There are 8 hidden switches. A switch that is on adds its own fixed numbers to the row, and there is some noise. The rows also spread widely along 10 directions, which tell nothing about the answers.
Some rows, each with its switches (1 for on, 0 for off) after it:
[-11 -15  -6  -3 -12   9   5  -6  12   9   4  -2  -6   0  11   4 -20 -14
   6  12   1  -8  -8   9   6   0 -12   2  25   6  -6] : 0 1 0 1 1 0 0 0
[ 32 -31  14 -49  28  11   0 -47 -11   9  15  -7   1  30  15  14 -17  50
   6  58 -32  -4  11  10   4  -1   1  -1   0   2   2] : 0 1 0 1 1 0 1 0
[-20 -33   1  10  -8  16  17 -19  12  -1   4  -5  11  11   7 -18 -37 -15
  15  -5  -8 -42 -12  -2   8 -24 -12 -31  38  25 -12] : 1 1 0 1 1 0 0 1
[ 23 -24  -5 -15  -1 -10 -15  18  -5 -17   4   1  14  39 -33 -39  13  36
  -1  47 -19 -29   7  13   8   5   4   1 -17  -8   3] : 1 1 0 1 1 1 0 0
[ 29 -19  -9  21 -21 -30   1  52  -3 -14   2  -4  -2 -15 -29 -28  26   3
  10  -2 -40  -3 -30  16  21  34   1 -13 -34 -12  -3] : 0 1 0 1 0 0 0 0
[-14 -22  -9  13  -3  -6  11  17   3 -13  16   8  -3   8   3  -6   5 -24
  -3  14  12 -41  11   5  -4  -9 -18 -13   6  23   0] : 1 0 0 0 0 0 1 1
[-26  -5   3 -15 -21  25 -11  15   6  19 -20 -30   4 -10 -19  -7  -4  13
   5  20   3 -15   5 -13  -7   4 -22  12   7  11  22] : 1 0 0 0 0 0 0 1
[ 17 -28   0  -8   5   4 -12 -16  -6  23   6   8 -22  14   8  -6 -18  -2
   3  19 -23  -9 -16  17   7  17 -21  -8  18   4 -13] : 0 1 1 1 1 0 1 1
[-24   6 -26  21 -13 -22  11  -2  28   8  28  -1 -37   0   1  -9  -5 -20
  -4  18  34 -32 -11   1   2   9 -25  11  22  18   6] : 1 1 0 0 1 0 0 0
[ 11 -23   7  -3   7  -8   5   7  -7 -14  12   0   2   9  -4  -6  21   5
  10  21 -25 -14 -10   5   2   8  10 -14 -18  17   5] : 0 1 0 1 0 0 0 1
[  6 -10  11   6   5 -10  11  10   0 -12  14  -5  -6  17 -21  -6  40  15
  12  28   5  -8  -9  -3 -10  -4  15   1 -29  29  24] : 0 1 0 0 0 1 0 0
[-28 -21  14   8 -19  21   7  12   6  -5  -8 -22  13  -3 -32 -12  -7 -11
  23  -4  -7 -10  -8 -12   8  -5  -7 -15  -2  14   1] : 0 0 0 1 1 0 1 1
[-24   1  20   3  -3   7   4 -12   3 -13  -5 -33   8   5 -35 -18   7  12
  22  -2  -2 -24  -5 -11   3  -7  -2 -18  -3  23  13] : 0 0 0 0 1 0 0 1
[ 20 -33 -17   4  21 -19   5  -5   2   5  33   9  14  20   7  -3  19  14
 -22  44  -6 -35  27   9  14  -9 -10 -11 -20  20  15] : 0 1 0 1 0 0 1 0
[  7  -4  18   0  -3 -20  29 -23  18  -1  33 -43  -3 -17 -15   2   4  61
  11  20  -9   7 -14 -24   7  12   0 -21 -42  21  21] : 0 0 0 0 1 0 0 0
[-33  -1 -19  -2  -4  -2  -9 -12  19  -7  13  -4  10   8  26  -4 -31 -21
 -13  13  13 -40  14   4   7 -10 -24 -10  38  13  -8] : 0 0 0 1 1 0 0 1
[  2 -38  22  -3  19   0  20   8 -15 -47   0 -15  34   4   9   4  32  12
  15  14 -23 -18  20  11  -5 -19  24 -32 -24  25  15] : 0 1 0 0 0 0 0 1
[-16   3   0   5 -15  10   6   3  24  23  19 -11   1  -1  -3   7   2   4
  -2  24  18  -2  -6 -25  -6  -8 -12   5 -11  32  18] : 0 0 0 1 0 1 0 0
[-19   3 -25 -15  -6 -19 -10  14   7 -29  12  -3   8  14   5  -5   6   1
 -12  40  23 -24  28  17  -4   5  -8  14   7  -8   9] : 0 0 0 0 1 0 0 0
[  0 -13   4  -4  11   1 -13  12 -10 -26 -12   2   0  23   0 -18  10  -9
   1  20  -4 -36  14  25  -4  -8  -3  -5  16   7  -4] : 1 1 0 0 1 1 0 1
[ 27  -8  14  17   0 -12  12  10 -10  -2  -5  -2 -26  -7  -4  -9  12 -12
  17 -15 -26 -21 -22  26   9   7  -2 -16   7   6 -13] : 1 1 0 0 0 0 0 0
[-27  -4  12  19 -27  35  22  14   1  15  -1  -2 -24 -23   7  42  16 -51
  12  -8  35  24  -2   4 -18  -8 -11  11  14  23  -6] : 0 0 0 0 1 0 0 0
[-23   0  27 -18 -18  30  -1  14   0  -5 -20 -24 -16 -20 -16  28   0 -21
  27  12   1  31  -4   3  -6  14   1  25  -1 -11   1] : 0 0 0 1 1 0 1 0
[-11  15   7  26  10 -14   1   0  14  -3  20 -30   6  -3 -20  -1  40  20
 -14  19  29 -20  27 -12   6  -9  -7  -8 -35  34  32] : 0 0 0 0 1 1 0 0

New rows, each followed by its switches (1 for on, 0 for off):
[-36   6  -2 -16  -1 -14  -9 -25  29  -5  -4 -29   8   0   3 -16 -29   8
  16  18   0 -31  -6  -5   7  -1  -7   4  28   6  19] : 0 1 1 1 0 0 0 0
[ -7 -37   7 -14  -7   1  30 -12  -7 -41  25   7  20  48 -24 -32  -7  12
  33  18 -10 -36 -16  -2 -12 -21  15 -33   3  25 -11] : 0 0 0 0 1 0 0 1
[-23 -28  -3   2   9 -13  21  -1  18 -27  17 -28  28 -25  44  16   0  17
  -6  24  -2 -15  22  -8  -1 -11   1 -26 -12  31  29] : 0 1 0 0 0 0 0 1
[ 22 -18  -9  37 -11  -8   6  17   0  43  24   2 -27 -17  -2  14  29  -8
 -26  10  16   7   8  12   9  20 -36  -5 -20  17   1] : 0 0 1 0 1 0 1 0
[ 29   1  29  21  43  -6 -21  -6  -8  10 -11 -32  16 -19  11  11  39  21
 -23   3 -27 -25  34  10  26  -7  -7 -31 -28  32  25] : 0 1 0 1 0 1 0 1
[-23  17 -22   4 -25  -7 -38  43  17   9 -12  -6   1   2 -15 -18  11 -16
 -17  24  23 -14  11   9   2  19 -23  31   7  -6  13] : 0 0 1 1 0 1 0 0
[  4 -22 -35  35 -25 -15  -5  38  14  26  12  12  -7  -8  -9 -31   4 -20
 -15  -1 -10 -28 -23   1  16  22 -33 -13   0  16   0] : 0 1 0 1 0 0 0 1
[  6 -20   0  17  -2 -48  33 -11   6 -48  35   5 -16  12   4 -26  -4  -8
  27  -4 -13 -24 -36  22   3   5  14 -33   9  10 -20] : 0 1 1 0 1 0 0 0
[-22  21   4 -36   1 -11 -11 -22  12 -16  17 -19 -23  20 -15  -1  -8  14
  12  52  18 -14   0   2 -12  20   2  29  10  -7   7] : 1 0 1 1 1 0 0 0
[ -3 -45  12  -3  -5  22  17  18  -8 -28   5  23   3  38 -12  -5   8 -28
  20  28   3 -16   3  14 -13 -26  15   0   7  10 -16] : 1 1 0 1 1 1 1 0
[ 27 -21 -20   1  16  -9 -10  -5  -6   6  12  15   6  16  29   2   2  -7
 -28  22 -10 -32  26  35  19  -4 -20 -10  17   0 -11] : 0 1 0 1 1 0 0 0
[  5 -22  -7  13 -18   1   3  20  -8  -1  -1  11 -19  15 -21 -24  12 -19
  16   0 -11 -15 -25  15   1  14 -10  -7   8  10 -11] : 0 1 0 0 1 0 0 1
[-16 -10  -1  -2  -6 -14   5  19   6 -35  25 -10   2   7 -15 -10  12  -1
   0  33   3 -20   5  -4  -4  12   3  -5 -20   4   3] : 1 0 0 1 1 0 0 1
[ 23  -7   2 -11   9   4   4  -7 -14   9  27  25 -13  30   3  16  18 -14
  -1  27   0 -15   1  16  -7  -4   2   2   5  19 -11] : 0 0 0 1 0 0 0 0
[-13  -8  28  -8   2  32   2  -5 -15  -7 -24 -15  -5  20 -38   2  36  -7
  33  12   7  -5   6  12  -9 -13  14  11   3  14  15] : 0 1 0 0 1 0 0 0
[ 40 -17  -1   7   9 -24  -3   8  -4  22   5 -16 -14 -14  -7  -9  18  37
  -5  17 -33  -8  -2  12  21  26 -19  -9 -31   3  17] : 0 1 0 0 0 0 1 0
[ -2  -1   3  36 -20 -29 -10  32   8 -25 -28 -23  -1 -37 -14 -28  -4 -27
  18 -42 -32 -14 -20  32  33  23  -7 -22  14 -24 -19] : 0 1 1 1 1 0 0 0
[ -4   4   5 -21   2  12 -33   1   1  -1 -26 -17   9  28 -33 -25   5  18
   8  27  -7 -23   9  11   9  -4  -4  16   9  -2  14] : 0 1 0 1 1 1 0 0
[ -6   5   9   7 -13  16 -21   9  -2  24 -16 -17   4  15 -59 -34  12   1
  15  -6 -13 -34 -12  -9  11   3 -15  -4  -2  19  10] : 0 0 0 1 0 0 0 1
[  7  -3   1  -7   9  16  -8  -7  -5  15   6  28 -17  38   9   9  10 -31
   2  25   9 -22  -1  17 -10 -16  -3  16  28  24  -4] : 0 1 0 1 0 1 0 0
[  5 -13   1   2  14  14  -9  -4 -14  -3 -14  -1   7  27 -14  -6  25  -7
   1  13   5 -33  29  29   4 -20  -6  -3  15  11   7] : 0 1 0 0 1 0 0 0
[-17 -18 -13   4 -15  -3  10  17   4  -9  13  12 -13  10   2  -9   9 -22
  13  18   6 -15 -20   2 -13   9  -6   3   9  21   6] : 0 1 0 0 0 0 0 1
[-21 -55  -3  38 -11   3  27  31  -6 -34  13  10  32  15 -11 -13  27 -35
   3  -2  19 -30  26  12  -4 -30  -2 -40  -9  31  -3] : 0 0 1 0 1 0 1 1
[-13  -5   8   7  -7  18 -21  14  -4  -6  -9  -2  16  39 -54 -35  22  -7
  10  11   3 -34   2  -2   0 -13  -2  -4  -3  21   3] : 0 0 0 1 1 1 0 1
[ 19 -23 -17 -10 -15  11 -21  26  -1  23 -10  18   7  18   8 -15  -9  -5
  -7  23 -17 -13  -6  19   4   0 -17   9  18   0  -6] : 0 1 0 1 0 1 0 0
[ -5 -10 -44  47 -30 -59   3  41  41  -3  31  -6 -10 -38  28 -23  -7  -3
 -28   6  14  -6 -13   8  15  32 -31 -13 -11   3   4] : 0 1 1 0 1 1 0 0
[-10  -1   5  12  -7 -15   4  19  11 -10   9 -20  -3 -14 -24  -2  16  -4
  12  10  -2  -7  -2  -7  11  11  -4   0 -26   9  11] : 0 0 0 1 0 0 1 0
[ -9  24 -24   2  -3  -6 -31  -3  20  41  13 -19 -10   9 -26  -6  14  16
 -33  40  28 -25  24  -4  14  18 -36  25  -5   8  27] : 0 0 0 1 1 0 0 0
[ -2  33  26 -11  19  17 -39 -17  -7  24 -18 -15  -9  33 -37  -2  30  -1
   3  21  14 -26  15  10  -3  -7  -4  21  10  22  18] : 0 0 1 1 0 1 0 0
[ 11 -15  -1 -28 -11  -4   4   2  -1 -10  12   0  11  19  -5 -12 -11  20
  14  29 -22 -12 -14   2  -1   4   4  -3  -2  -1  -5] : 0 0 0 1 0 0 0 0
[ -9 -26  -5 -20   5 -24  11 -12  18 -29  22 -14   3  -6  29  -7 -32  18
  14  29 -32 -17 -17  -8   6  11   1 -18  -1   6   3] : 0 1 0 1 0 0 1 1
[-18   6  25   5   8  -9   4 -16  20   4  -4 -36 -21 -19  -1   5  -1  13
  23  10   3   1 -14  -8   0   4  -2   1  -5  24  26] : 0 1 1 0 0 1 1 0
[-30  21  22  17 -13   6 -16   2  19  10 -39 -66  28 -26 -63 -37   0  21
  24 -30 -18 -33  -2 -18  34  -6  -9 -13  -7   9  27] : 0 0 0 1 0 0 0 0
[-45 -31  15 -15 -14   9  35 -18  26 -18  30 -24  -6  14 -35  -7  -9  18
  46  42   2   5 -36 -46 -15   3  17  -3 -23  35  25] : 0 1 0 1 1 0 1 1
[  0  -8  10  -8   6  -4  -7  14 -13 -23 -17   1 -18  23 -37 -22  22 -10
  28  20  -9 -32   0  23   1   3   5  15   7  -5   5] : 1 1 0 0 0 0 1 0
[ 14  17  -7  24 -16 -29  -7  32  -1  17  34  19 -71  -3 -24  -6  31 -40
  -2  10   4  -2 -44   9  -7  57 -15  13  -9  10 -16] : 1 0 1 1 0 0 0 1
[-30  14   2   4   7 -19   7  -8  20 -28  29 -12 -20 -21  41  28 -15 -31
 -12  16  17 -20  10   4  -2   8 -11  -5  17  12  -8] : 1 0 0 1 1 0 0 1
[-11   7  -7   2   0 -10 -21  -3  22  21   2 -16  -9  -5   9 -15 -16   8
  -6  16 -10 -24 -16 -11  11  12 -23  -1   8  23  15] : 0 1 0 1 0 1 0 1
[  9 -19   6 -11  -6 -28  16  20  13 -24  16 -23 -10 -37  11  14   0  23
  17  29 -31  27 -20  -3   7  37   7   1 -38  -9  11] : 0 1 0 1 0 0 1 0
[-21 -19   7   5 -15  21   5  16  -5  -1 -14  -3  -5  18 -37 -20  20 -20
  30   3   0 -21 -19  -2 -11  -7   1  -1   8  27  13] : 0 1 0 0 0 0 0 1
[ 12   0   4  -3  -2   2  -3   2  -8   8   7 -12  -6  13 -27  -4  26  19
  -1  22   4 -10  10   9   3   7  -8   2 -16   8   9] : 0 0 0 0 1 0 0 0
[-23  32  21  33   9 -34  -3   4  14 -30 -24 -48 -10 -43 -14  -9  18 -15
  21 -37  -9 -29  -4  13  27   6   3 -15   1   8  19] : 0 1 0 0 0 0 0 0
[ 23 -22 -25   0  -2  -3 -26  29 -16   4 -18  29  -2  20   8 -17  -3 -41
  -7   6 -23 -37  11  48  18   6 -24   7  34 -19 -22] : 0 1 0 1 0 0 1 0
[  3   7  21   8   0  -6   8   3 -10 -32 -12 -14 -11 -23  15  14   1 -26
  15 -25 -12  -5   0  34   8   2   1 -18  18  -8 -23] : 0 0 0 0 1 0 0 0
[-37   9   8 -18 -32   2  14  -2  39  -3  15 -31  -2 -11 -10  -4 -30  19
  27  24   6  11 -37 -41 -12   7   1   9  -6  19  17] : 0 0 0 1 0 1 0 0
[ -5  11  15  19  24  -8 -21   5  -3 -11   0  -9  -6  15 -19   4  57 -16
  -9  23  22 -18  31  20   4  -3   7   8 -15  18  18] : 0 1 1 1 1 1 0 0
[  7  22  14  15 -10  -9 -22  33  -5   8 -19 -42 -27 -49 -20  10  33   8
  -5  -7 -14  20  -1  11  15  50 -20   4 -33  -7  15] : 0 0 0 0 1 0 0 1
[-35   9   2 -24   9 -18  -2 -23   7 -52  16   1 -22  41 -16 -22 -10 -21
  35  29   2 -38 -23   5  -9   8  17   9  26   8  -4] : 0 1 0 1 1 0 0 1
[ -6 -20  21 -15  19  17   0 -25   3   6 -12 -20   8   1  28   7 -22  16
  11  14 -18 -20   6  -2   0 -22 -11 -16  17  30  13] : 0 1 0 0 0 1 1 1
[  8 -18  14  19   6 -13  10  18   4 -10  15  -4   3  -8  14  14  31  -6
  -2  20  -3   5   3   9  -1   0  11 -12 -23  22  11] : 0 1 1 1 0 1 0 0
[ -7 -36  -9  -9   5 -37  32   1  11 -63  48  12  16   8  38  -2 -23  -8
  10  26 -20 -28  -8  -1  -4  -5  12 -36  -4  14 -18] : 0 0 0 1 0 0 1 1
[-13  27  -5  44  -6 -38 -16  11  35  17   0 -53 -17 -37 -35 -37  12  32
  -7  -8  -3 -21 -21 -21  29  33 -30 -15 -32  22  35] : 0 1 0 0 1 1 0 1
[ 15   0 -23  -6 -11  -3 -24  15  -4  30  13  17 -20  12   4  -7  -2 -14
 -18  22  -7 -20 -10  11   3  26 -30  10  14   6  -8] : 0 0 0 1 0 0 0 1
[-20  -3  14 -18   3  -3 -13  -5   5 -39  -1 -14   4  24 -17 -18 -12   3
  22  23 -11 -20  -5  -4  -2   0   7  -3   1   4  -6] : 0 0 0 1 1 1 1 1
[-30 -35 -29   4 -16 -23  29   6  31 -25  27  -6  18 -22  61  -1 -40  -7
  -2  12  -3 -23  -7  -7  -1  -7 -13 -27  19  20   5] : 0 1 0 0 0 0 0 1
[ -7  20  -7 -19  26 -27 -10 -20   9  -6  32 -18 -12   1  27  20  14  21
 -21  47  15 -23  25  -2  -5  15 -12   4 -10  24  26] : 0 0 0 0 0 0 0 1
[-18 -11  -8  15 -21   9 -15  66   4  -5  -6   5  -7 -10  -9   8  47 -34
  -5  28  14  15   0  -1 -12  23  -2  22 -27  14  19] : 0 1 0 1 0 1 0 1
[ 38 -27  32   6  -3  11  17   9 -18  -7  -2   8  12  12  -7  -7   6  -2
  22 -15 -40  -7 -24  14   2 -20  15 -34  -6  16 -27] : 0 0 0 1 0 1 0 0
[-15 -21 -21   9  -2 -24  -7  13   6 -26   7  -2  -1  22 -23 -40   5  -4
   8  19  -3 -40  -2  11   9  10 -12  -8   1   6   6] : 0 1 0 0 1 0 1 1
[ -7  32   4  -4  23 -18 -25 -14   1  -5  -2 -11 -26   7  -7   5  23 -21
   1  17   4 -30   9  21  10  12  -3  22  15   7  13] : 0 1 0 1 0 0 0 0
[-28  12   2  11 -40 -10   1  21  23   1  -7 -46 -18 -37 -37 -26 -15  13
  27 -13 -11   5 -45 -21   7  38 -18  -5 -10   1  10] : 0 0 0 0 1 0 0 1
[-19 -22 -13  17  17 -21   2  -7   2 -35  17   0  19  22  12 -18  18 -14
 -10  18  15 -51  29  22   2 -16  -3 -26  13  24   8] : 0 1 1 0 1 0 0 1
[  3 -54 -28 -30 -28   9  16  17  -3  -5  25  24   0  40  -2 -20 -10  18
  11  56  -7  -2 -21  -2 -22  10  -5   4  -1   6  -1] : 0 1 0 0 1 0 0 1
